All rows are made from the same 13 directions, up to rounding. Whole rows:
0: -1.907  0.784  0.058  0.742 -2.332 -1.118 -2.735  2.711  0.228  2.158  0.817 -1.098  1.727  1.991  0.371  0.700  1.422 -0.292 -1.899 -1.560  0.118  1.096  0.606 -2.687  0.726 -0.778  1.574  0.805
1: -0.691 -0.637  1.704  1.030 -2.579  0.826 -0.065 -0.654  0.057 -2.965  1.784  0.854 -1.295 -0.440  0.322 -0.210  1.318 -0.949  1.107 -0.787 -0.397  2.630 -1.504 -1.093 -0.529 -0.362 -1.108  1.066
2: -0.545  0.773  0.472  0.848 -0.914  0.402 -0.101  0.779 -0.819  1.368  1.089 -0.487  0.495  0.014 -1.683  1.036  1.286  0.386 -0.083 -1.719  0.339  0.885 -0.518 -0.342 -0.497 -1.971 -1.813 -0.647
3: -1.282  1.007  1.905 -1.417 -0.197 -0.526 -0.895  0.393 -0.129  0.828  0.704  1.595 -1.087  0.221  0.121 -0.944 -0.384  0.199 -0.196 -0.201  0.881  1.121 -0.290  1.887 -1.449 -0.901 -2.117 -1.071
4: -1.404 -0.432  0.214  2.947  0.175  2.287  0.005  0.219 -3.069 -0.241  0.179 -3.484  1.232 -1.574  5.233  0.747  2.474  0.970 -1.024  1.788 -0.177  0.102  0.112 -2.315 -0.186  0.137  0.291 -1.536
5:  0.548  1.365  1.310 -0.323  0.421 -0.906  1.269  0.755 -0.710  0.180 -1.764  2.218 -0.174 -2.818 -1.558  1.699 -0.893  2.517  0.054 -0.392  1.545  0.675  0.869 -0.042 -0.487 -2.565 -1.758 -0.069
6: -0.063 -1.063  3.594 -2.403 -1.331 -0.368  0.785  1.513  0.049 -0.978  0.343  0.658 -0.182 -0.076 -0.929 -0.015 -1.747 -0.831  0.024  1.371 -0.352  1.423 -1.231  2.891 -4.549  0.323 -1.379 -2.415
7:  0.563 -1.191 -0.118  0.280  0.353  1.091  0.776 -1.467  0.775 -0.495  1.051 -0.685 -0.111 -0.455  0.200  0.635  0.034 -0.925  0.837 -0.203 -0.609 -0.094 -0.453  1.297 -0.505  0.880  0.067 -0.430
8: -0.614  0.434 -0.278  1.549  0.593  1.334  1.976  0.312 -2.743 -0.106 -1.177 -3.254  0.715 -1.253  1.288 -0.151  1.822  1.679  0.978  1.692  0.451 -1.340  0.047 -0.379  0.384  0.865 -0.171  0.008
9: -1.068  1.410 -2.316  1.685  0.160  0.705 -1.121  0.771 -2.590 -1.185  0.003 -2.921  0.582  3.065  1.695 -2.049  1.652 -0.934  0.256 -0.071 -0.395  0.510  0.256 -2.492  1.341  0.748 -0.471 -0.102
10: -0.937  1.493  0.558  1.413  0.395 -0.023 -1.834  1.278 -2.549  1.428 -0.674  0.582 -0.113 -0.121  2.226 -1.358 -0.140  1.598 -1.812  1.738  1.750  1.587 -0.824 -1.782  0.650 -2.963 -2.398 -2.144
11: -0.513  1.078  0.225 -0.840  0.155 -0.811 -0.552  0.850 -0.791  0.515 -0.772  0.278 -0.230  0.803 -0.508 -1.025  0.030  0.952  0.064 -0.192  0.266 -0.418  0.089  0.238 -0.084 -0.480 -0.853 -0.266
12:  0.576  0.736 -2.762  2.152  2.131  1.586  0.441 -1.797 -2.114  0.906 -0.222 -2.248 -0.532  1.096 -0.183 -2.320  1.142  0.898  1.607  0.764  0.569 -1.596 -1.586  0.160  2.860 -0.410 -1.967 -0.684
13: -1.622  0.346  1.338 -0.524  0.636  0.005 -0.818 -0.500 -1.551 -2.476  0.140 -0.231 -0.533  0.925  4.327  1.046  0.453  0.642  0.395 -0.257 -0.172 -0.780  2.081  0.440 -0.937  0.673  1.359 -0.161
14: -0.711 -0.582  1.126 -1.912 -1.403 -0.689 -1.803  0.089  2.328  0.304  1.649  2.554 -0.474 -0.296  0.103  0.448  0.521 -1.350 -1.858 -2.393 -1.829  0.685  0.599 -0.417 -1.885  0.062  0.470  0.220
15:  1.949 -0.857 -1.205  0.943  1.167 -0.234 -0.224 -1.636  0.419 -3.423 -0.707  1.602 -0.463  0.639  1.484  1.197 -2.348 -0.650  0.388  0.529  0.133  0.444  0.825 -1.360  1.619 -0.461  1.774  0.523

The start of a row, then its end:
-0.525 -0.476 -1.651  1.462 -0.492  0.420 -1.464  1.263  0.243  3.815  0.839 -3.087  2.374  1.176  0.074  0.681  1.676 -0.301 -1.785 -0.665 -0.695 -1.094 -0.238 -> -1.578  1.064  0.042  1.638 -0.561
 1.487 -0.105 -1.734  0.896  1.364  0.664  1.377 -2.126  0.596 -1.100 -1.090  1.897 -0.427 -4.099  0.340  1.773  1.178  1.406 -0.405 -1.643 -1.112 -1.247  1.693 -> -2.611  1.395 -0.589  0.528  1.771
-0.779 -0.753  2.064  0.750 -2.240  1.002  1.119  0.754 -0.614 -0.917  0.048 -0.668 -0.043 -3.048  0.595 -0.348  1.978  0.698  0.117  0.773 -0.636  1.526 -1.474 -> -1.214 -1.566  0.328 -1.212  0.153
 0.161  0.003 -0.648  0.416  1.229  0.983  0.143 -1.192 -0.767 -1.592  0.657 -0.782 -0.472  1.187  1.463 -0.566 -0.637 -1.280  0.940  0.476  0.079  0.702  0.009 ->  1.054 -0.280  0.667 -0.884 -1.180
-0.973  0.319  1.292  0.108 -0.676  0.404 -0.721  0.118 -0.641 -0.313  1.197  0.909 -0.510 -0.279  1.058  0.303  0.667 -0.235 -0.768 -0.583  0.013  1.272 -0.057 -> -0.361 -1.188 -1.134 -1.205 -0.752
-0.701 -0.026  0.737 -1.286 -0.947 -0.723 -0.435  0.532  2.229  1.062  0.175  1.497  0.007 -1.913  0.078  0.041  0.205 -0.492 -1.204 -0.757 -0.385  1.012  0.776 -> -0.168 -0.830  0.905  0.443  1.011
 0.444 -0.579  1.940 -0.238 -0.607 -0.654  0.356  0.318 -0.500 -2.901 -0.494  0.832 -0.251  0.549  0.577  1.490 -1.821  0.262  0.972  0.799  0.664  0.934  0.154 ->  0.543 -0.970 -0.605  0.734 -0.198
 0.622 -0.795 -0.228  0.058 -0.155  0.412 -0.476 -0.492  0.219 -1.167  0.829  0.841 -0.219  0.448  0.346  0.194 -0.265 -1.289 -0.853 -0.269 -1.085  0.422 -0.207 -> -0.915 -0.655 -0.286  0.144 -0.590
-2.196  1.372  1.745 -0.984 -2.057 -1.406 -1.132  1.144  0.032 -1.133 -0.006  0.810 -0.757  0.659  0.333 -0.473  1.347  0.878  0.946 -1.737  0.308  0.947  0.793 -> -0.442 -0.059  0.237  0.101  2.156
 0.232  0.188  0.302  0.726  0.918  0.630  1.463  0.181 -0.278  2.423  0.074 -1.249  0.995 -1.348 -0.910  1.710 -0.535  0.668  0.166  0.684  1.628 -0.008  0.014 ->  1.895 -0.288 -0.785 -0.766 -1.147
-3.355  1.543  3.220  1.047 -2.165  0.207 -0.068  1.378  0.375 -0.052  1.677 -1.282  0.438 -1.478  2.557  1.630  0.427 -0.635  1.480 -0.522  3.154  5.693  0.946 ->  1.742 -1.361  0.434 -1.681  0.443
-2.780  1.597  1.238  0.344  2.145  1.517 -0.216 -2.339 -0.537  4.871  2.941 -0.504 -0.846 -1.217  1.847  2.078  2.247  1.842  0.416 -2.045  2.303 -1.794  1.193 ->  4.539  0.195 -1.555 -1.748 -0.979
-0.123  0.733 -1.001 -0.802  1.326  0.323 -1.059 -0.941 -0.279  1.007  0.535  1.503 -1.276  0.497  0.252 -2.392  0.244 -0.500 -1.142 -0.115 -0.560 -0.528 -0.400 ->  0.167  0.025 -0.454 -1.890 -1.085
 0.621  0.583 -1.486 -0.572  1.304  0.645  1.633 -0.698 -1.055 -1.367 -1.012 -1.351 -0.181 -0.198 -1.030 -0.976  1.005  0.311  1.701 -0.966 -1.375 -1.352  0.461 ->  0.484 -0.530  1.407 -1.308 -0.112
-0.330  0.273 -0.074  2.651  0.871  0.187 -0.568 -0.134 -0.661  2.731  0.171 -1.733  1.042  0.600  1.289  1.848 -0.903  1.514  0.400  1.419  3.274  0.043 -0.295 ->  0.898  2.825 -1.892  0.881 -0.457
 1.338  0.143 -1.979  0.104  1.255  0.369  0.406  0.751 -2.151 -0.687 -1.373 -1.756  0.915  1.586 -0.878 -1.019 -0.031 -0.006 -0.246  0.414 -1.511 -1.453 -0.224 -> -1.250 -0.470  0.000 -0.688 -1.827
-0.314  2.223 -2.044 -1.374  3.798  0.047 -1.773 -2.576 -0.647 -1.621  0.293  1.684 -1.855  1.948  2.598 -1.384 -0.720 -0.592  0.923 -2.621 -0.369  0.061  2.360 ->  1.597  0.073 -0.044 -2.555 -1.629
 0.186 -1.100 -0.653  1.818  0.738  1.149 -0.415 -1.629 -0.494  0.019  0.119  0.424 -0.457 -1.540  3.245  0.065  0.832  0.700 -1.523  1.762 -0.139 -1.391 -0.215 -> -2.100  1.900 -0.396  1.681  0.440
 0.768 -1.292  0.140 -0.984  1.015  0.827 -0.215 -1.753  1.938  1.396  1.714  2.250 -0.381 -2.049  0.355  1.590 -0.160 -1.040 -2.080 -1.273 -1.445 -0.642  0.498 ->  0.833 -1.692 -0.551 -0.057 -1.336
-1.061 -0.138  0.854  0.082 -0.193  0.828  1.081 -1.267  0.064 -2.788  0.405  0.494 -1.553 -1.218  2.912 -1.339  0.058 -1.236  0.807  2.097  0.674  1.330  0.388 ->  0.487 -0.031  2.369  0.416  1.632
 0.087  0.733 -1.064 -0.356  0.944 -0.274  0.192  0.856 -1.005  0.638 -1.406 -2.441  0.952  1.152 -0.646 -0.910  0.165  0.886  1.229 -0.262 -0.297 -0.959  0.090 ->  0.803 -0.040  0.861 -0.721 -0.996
 3.207 -3.155  1.213  0.901 -1.652 -0.129  2.187  1.110  1.081 -3.095 -1.240  0.070  2.514 -2.821 -1.400  5.840 -1.724  0.078 -0.581 -0.308 -1.705  0.703  0.600 -> -2.522 -2.204 -0.939  3.088 -0.250
-0.966  0.266 -0.225  0.490  0.067  0.533 -0.776  0.517 -1.455 -1.787 -0.286 -1.809  0.786  0.193  3.225  0.338  1.369  0.048 -0.117 -0.838 -1.315  0.508  1.299 -> -1.674 -1.004  0.897  0.189 -0.820
 1.566 -0.592 -1.843  1.424  1.052  0.621  0.135 -1.343 -0.375 -0.995 -0.213  0.557 -0.321  0.326  0.209 -0.152 -0.632 -0.407 -0.400  0.921 -0.122 -0.656 -0.390 -> -1.645  1.876 -0.713  0.655  0.198
 0.172  0.180  0.785 -0.398  1.637 -0.404  1.562 -2.912 -1.015 -3.117 -1.315  2.364 -2.603 -0.750  1.551  0.731 -0.248  2.781  2.180  0.975  1.192 -3.693  1.424 ->  1.174  2.321 -0.020  2.278  3.082
-1.092 -0.136  1.201  0.275 -0.631 -0.362 -1.638  0.900  0.306  0.526  0.274  0.537  0.442 -0.498  2.917  0.558 -0.416 -0.115 -1.752  0.795  0.599  1.561  0.535 -> -0.948 -0.389 -0.388  0.820 -0.566
 0.316 -1.192  3.702  0.835 -0.247  0.567  2.629 -1.347 -0.850 -1.707 -0.635  1.281 -1.762 -2.927  1.012  0.731 -1.730  2.178  2.023  4.230  3.015  0.328 -1.855 ->  2.763  0.141 -0.889 -0.239  0.400
 1.811 -0.561 -1.517  0.397  0.586 -0.736  0.112  0.679  0.091  1.318 -2.074 -0.027  0.901 -0.250 -1.548 -0.407 -0.930  1.228 -0.941  1.358 -0.188 -1.730 -0.693 -> -1.610  1.669 -0.670  1.161  0.032
-0.850  0.345  0.712 -1.515  1.909  0.845  0.168 -1.254 -0.900  0.869  1.099  1.622 -1.259 -0.667  1.935 -0.118  0.276 -0.226 -1.806  0.603 -0.271 -1.916  1.189 ->  1.720 -1.762 -0.096 -0.500 -1.332
 0.440 -1.264  0.490 -0.554 -0.510  0.413  0.343  0.168  2.503  0.149  0.231  0.008  0.870 -2.910  0.786  0.589 -0.627 -1.544 -0.692 -0.201 -1.051  2.618  0.086 ->  0.301 -2.190  1.633 -0.471 -1.005
 0.526  0.141 -0.981  0.559  0.498  0.363 -0.141 -1.008  0.941 -0.275  0.652  1.558 -0.344 -0.984  0.254  0.589 -0.308 -1.051 -0.827 -0.758  0.049  1.162  0.696 -> -1.045  0.573 -0.554 -0.258  0.416
-1.083  0.109  0.362 -1.708 -0.672 -0.224  0.236 -0.013  1.686  1.315  1.412  0.782 -0.316 -0.120 -1.039  0.082  0.915 -1.357 -0.818 -1.115 -0.589 -0.793  1.001 ->  1.134 -0.950  1.493  1.017  1.508
 1.642 -1.453 -2.443  1.215  0.807  0.304 -1.065 -1.871  2.366  1.254 -0.075 -0.974  0.484 -0.128 -0.257 -0.392 -0.079  0.075  0.985 -1.135 -0.970 -0.506 -1.304 -> -0.234  2.535  0.512  0.574 -0.026
-0.815 -0.991  2.230  0.454 -1.561 -0.316 -0.323 -0.740  2.312  0.896  1.386  2.129 -0.884 -1.676  0.942  1.103 -0.709 -0.148 -0.461  1.207  1.967  1.301 -0.557 ->  0.843  1.038 -0.381  1.653  1.928
-0.385 -1.160  2.269 -1.066 -0.609 -0.463 -0.096 -1.746  1.027 -0.940  0.853  0.316 -0.800  0.071 -0.178  2.716  1.019  2.198  2.682 -3.004 -0.797 -2.467  0.219 ->  2.699 -0.451 -0.226  1.468  0.970
 0.267  0.226 -0.476  0.233 -0.780 -0.967 -0.298  0.964  0.586  0.576 -0.643  0.729 -0.031  0.856 -1.264 -1.338 -1.096 -0.473 -0.586  1.659  1.151  0.580 -0.704 -> -0.971  1.678 -0.072  0.833  1.351
 2.375 -0.666 -1.410  1.909 -0.634  0.231  1.101 -0.251 -0.129 -1.313 -1.288 -1.970  1.422 -0.888 -3.540  2.309  1.224  2.120  2.925 -3.553 -1.543 -0.172 -1.059 -> -1.756  0.980 -1.573 -1.027  0.083
-0.480 -1.602  1.344  0.259 -0.471  0.955 -2.154  0.410 -0.115 -1.323  0.316 -2.656  1.510 -0.813  4.370  0.853  0.891  0.206  0.347 -1.838 -2.731  2.383 -0.556 -> -0.238 -3.423  0.637 -1.553 -4.262
-0.948 -0.488  1.084  2.487 -1.675  1.931  1.227 -1.529 -0.939 -0.072  0.694 -0.028 -1.645 -3.657  0.761 -1.593  3.388  1.808  0.831  1.249  0.450  0.212 -2.664 -> -1.559  1.729 -0.552 -1.551  1.880
-0.165  0.711 -1.398 -0.522  0.124  0.278 -0.095 -0.725  0.512 -1.100  0.317  1.509 -1.148 -0.415  0.056 -2.080  0.814 -1.544 -0.691 -0.575 -1.025  0.679  0.497 -> -1.484  0.241  1.055 -0.815  1.218
 0.190  0.173 -2.155  0.638 -0.895 -0.541 -2.278  1.722  1.506  2.693  0.710  0.267  1.529  1.149 -0.921 -0.639 -0.069 -2.186 -3.294 -0.665 -0.634  1.592 -0.044 -> -3.221  0.904 -0.611  0.579 -0.165
 0.510 -0.109 -0.839  0.514 -0.148  1.174  0.008 -0.320 -0.614 -1.693  0.647  0.930 -0.964 -0.107  0.437 -2.727 -0.172 -2.361 -1.106  1.480 -0.772  2.294 -1.381 -> -1.675 -0.697  0.209 -2.232 -0.998
 0.114  0.805  0.166  0.905  1.189 -1.190 -0.427  0.828 -2.713 -0.647 -1.749 -1.287  1.071  2.570  0.983  2.866 -0.966  2.939  0.919  0.103  1.577 -2.577  1.681 -> -0.194  1.632 -2.065  2.398 -0.124
-0.879 -0.203 -0.112 -0.504  0.301  0.927  0.952  0.129 -2.160 -3.944 -0.703 -3.162  0.252  1.154  3.039 -0.932  1.302 -0.649  1.576  0.528 -1.961 -0.782  1.141 -> -0.028 -1.885  3.429  0.754 -0.334
 0.266 -0.168  0.015  0.469 -1.261 -0.289  3.078  2.367  1.033  1.832 -1.536 -1.392  2.437 -3.687 -2.070  2.568  0.336  0.261 -1.251  1.260  0.783 -0.025  1.563 -> -1.425 -0.196  1.354  2.526  2.408
-0.178 -0.643 -0.860  1.620 -0.132  1.171 -1.390 -1.662 -0.519  1.694  1.430 -0.076 -0.898  0.389  0.297 -1.285  2.347  0.914 -0.480 -0.501 -0.755 -1.841 -2.136 -> -1.223  2.116 -1.473 -0.460 -0.007
 0.372 -0.789  2.149 -0.365 -0.099  0.158  0.861  0.220 -1.385 -0.232  0.746  1.931 -0.697  0.422 -0.282  1.206 -1.544 -0.164 -1.725  2.694  1.053 -1.119 -0.504 ->  0.810 -1.290 -1.880  0.846 -0.864
 1.940 -1.848  0.851 -1.335 -0.838 -0.843 -0.576 -1.254  0.147 -4.271 -0.225  2.263 -1.237  1.658 -1.493  1.023 -0.314  0.788  1.308 -2.303 -2.941 -2.124 -0.741 -> -0.751 -0.868 -1.119  1.154  0.214
 2.227 -0.945 -0.487 -0.451  0.709 -0.435  2.139  0.808  0.320  0.625 -3.567 -0.903  0.512 -2.425 -1.969 -2.473 -1.816  1.575  0.902  3.607  0.159 -0.545 -2.139 ->  0.663  0.274  1.319 -0.857 -0.739
 0.606 -1.048  0.674  0.141  2.327 -0.757 -1.066 -0.827  0.982  1.053 -1.265 -0.469  0.231  0.711  3.588  0.036 -4.240  0.754  0.720  3.816  2.779  0.254 -0.338 ->  3.478  1.371  0.493  1.521 -2.004
-0.679  0.221  0.354 -0.576 -0.665  0.249 -0.580  0.604 -0.064  0.648  0.613 -0.022 -0.124 -0.103 -0.185 -1.290  0.938 -0.547 -0.673 -0.497 -0.857  0.769 -0.666 -> -0.166 -1.292  0.144 -1.531 -0.861
 0.490  0.515 -0.672 -0.005  1.625  0.019  0.734 -0.789 -0.412 -0.219  0.176  0.612 -0.603  1.516 -0.134 -0.095 -2.081 -1.056  0.170  1.786  1.802 -0.319  0.567 ->  1.627  0.901 -0.046  0.415  0.042
 0.702  0.604 -1.705 -0.220  2.254  1.181  1.405 -0.431 -1.471  0.620 -0.478 -1.508  0.241 -0.042 -0.523 -1.142  0.068 -0.413  0.100  0.617 -0.518 -1.055  0.127 ->  1.075 -0.868  0.696 -1.912 -1.916
-0.633  0.204  0.299 -0.029 -0.553  0.186 -1.646 -0.188 -0.288 -1.361  1.039  0.780 -0.505  0.733  1.391 -0.247  0.765 -0.662 -0.408 -1.703 -1.108  1.362  0.083 -> -1.153 -0.890 -0.662 -1.072 -0.783
 0.604  0.875 -1.322 -0.589 -0.318 -1.171  0.140  0.658  0.252 -0.711 -0.357  1.400 -0.737  2.749 -2.724 -2.056 -1.627 -1.744 -0.140  1.278  0.962  0.168 -0.215 -> -0.538  1.617  0.287  0.651  1.900
 1.116 -0.537 -2.110 -0.241  2.178  0.867 -0.738 -2.754  0.357  0.991  0.021 -1.072 -0.290 -0.199 -0.462 -0.100  2.099  1.945  1.770 -3.881 -2.796 -3.298 -0.457 ->  0.991  0.598 -0.183 -1.403 -1.431
-1.243  1.119  0.065  0.961 -0.138  0.987  0.617 -1.221  0.866  1.054  2.477  0.605 -1.319  0.091 -0.459 -0.990 -0.250 -2.238  0.728  0.697  2.737  2.725 -0.541 ->  2.076  1.100  0.190 -1.776  1.127
 1.357 -1.000  2.702 -2.592 -0.067 -1.330  1.746  1.354 -1.341 -2.734 -2.006 -0.228  0.432  1.051 -1.990  1.956 -2.049  1.744  1.845  0.328 -0.914 -2.097  0.160 ->  2.641 -3.455 -0.106  0.671 -1.640
 0.793 -0.400  0.005  0.108 -0.451 -0.617 -0.848  0.654  0.269 -0.635 -0.087  0.901  0.533  0.730 -0.349  1.095 -1.027 -0.400 -0.907 -0.469 -0.345  0.694  0.158 -> -1.315 -0.230 -1.182  0.623 -0.475
-0.093  0.612 -1.531 -0.229  1.931 -0.071 -1.661  0.056 -0.304  0.983 -0.285 -0.890  0.523  1.717  2.017 -1.201 -1.065 -0.734 -0.735  0.331 -0.004  0.267  0.622 ->  0.454  0.119  0.437 -0.548 -2.132
-0.345  0.639  0.150 -1.527  0.667 -1.164 -0.587 -1.150  2.251 -0.184  0.017  0.717 -0.685  0.488 -0.296  0.299 -0.941  0.196  2.414 -2.355  0.550  0.509  1.090 ->  2.921  0.378  1.063 -0.185  0.874
 4.243 -0.980 -1.249  1.009  1.661  0.177 -0.361 -2.020  0.760 -1.900 -0.532  2.802 -0.474 -0.673 -2.590  1.329 -3.075  0.248  1.056 -2.009 -0.642  2.247 -1.849 -> -0.408  0.037 -4.049 -3.642 -3.278
 0.774 -1.768  1.816 -2.517  1.053 -0.497  0.102  0.447 -1.442  0.697 -2.682 -1.341  0.476 -1.099  0.635 -0.241  0.761  4.273  0.358  0.384 -2.977 -5.189 -1.003 ->  1.752 -2.708  0.344  0.331 -3.018
-0.017  0.525 -1.715  1.623  0.562  0.653  0.004  0.777 -1.455  1.451  0.090 -2.328  1.207  1.594 -0.132 -0.293  0.277 -0.536 -0.616  1.049  0.713 -0.313 -0.189 -> -0.922  1.233 -0.247  0.178 -0.589
-0.535  0.316 -0.589 -0.745 -0.655  1.521  0.740 -0.461 -0.289 -3.165  2.030  0.625 -1.145  0.424  0.228 -1.989  1.015 -4.110 -0.599 -0.569 -1.941  2.455  0.293 -> -0.882 -2.617  1.972 -1.992 -0.078
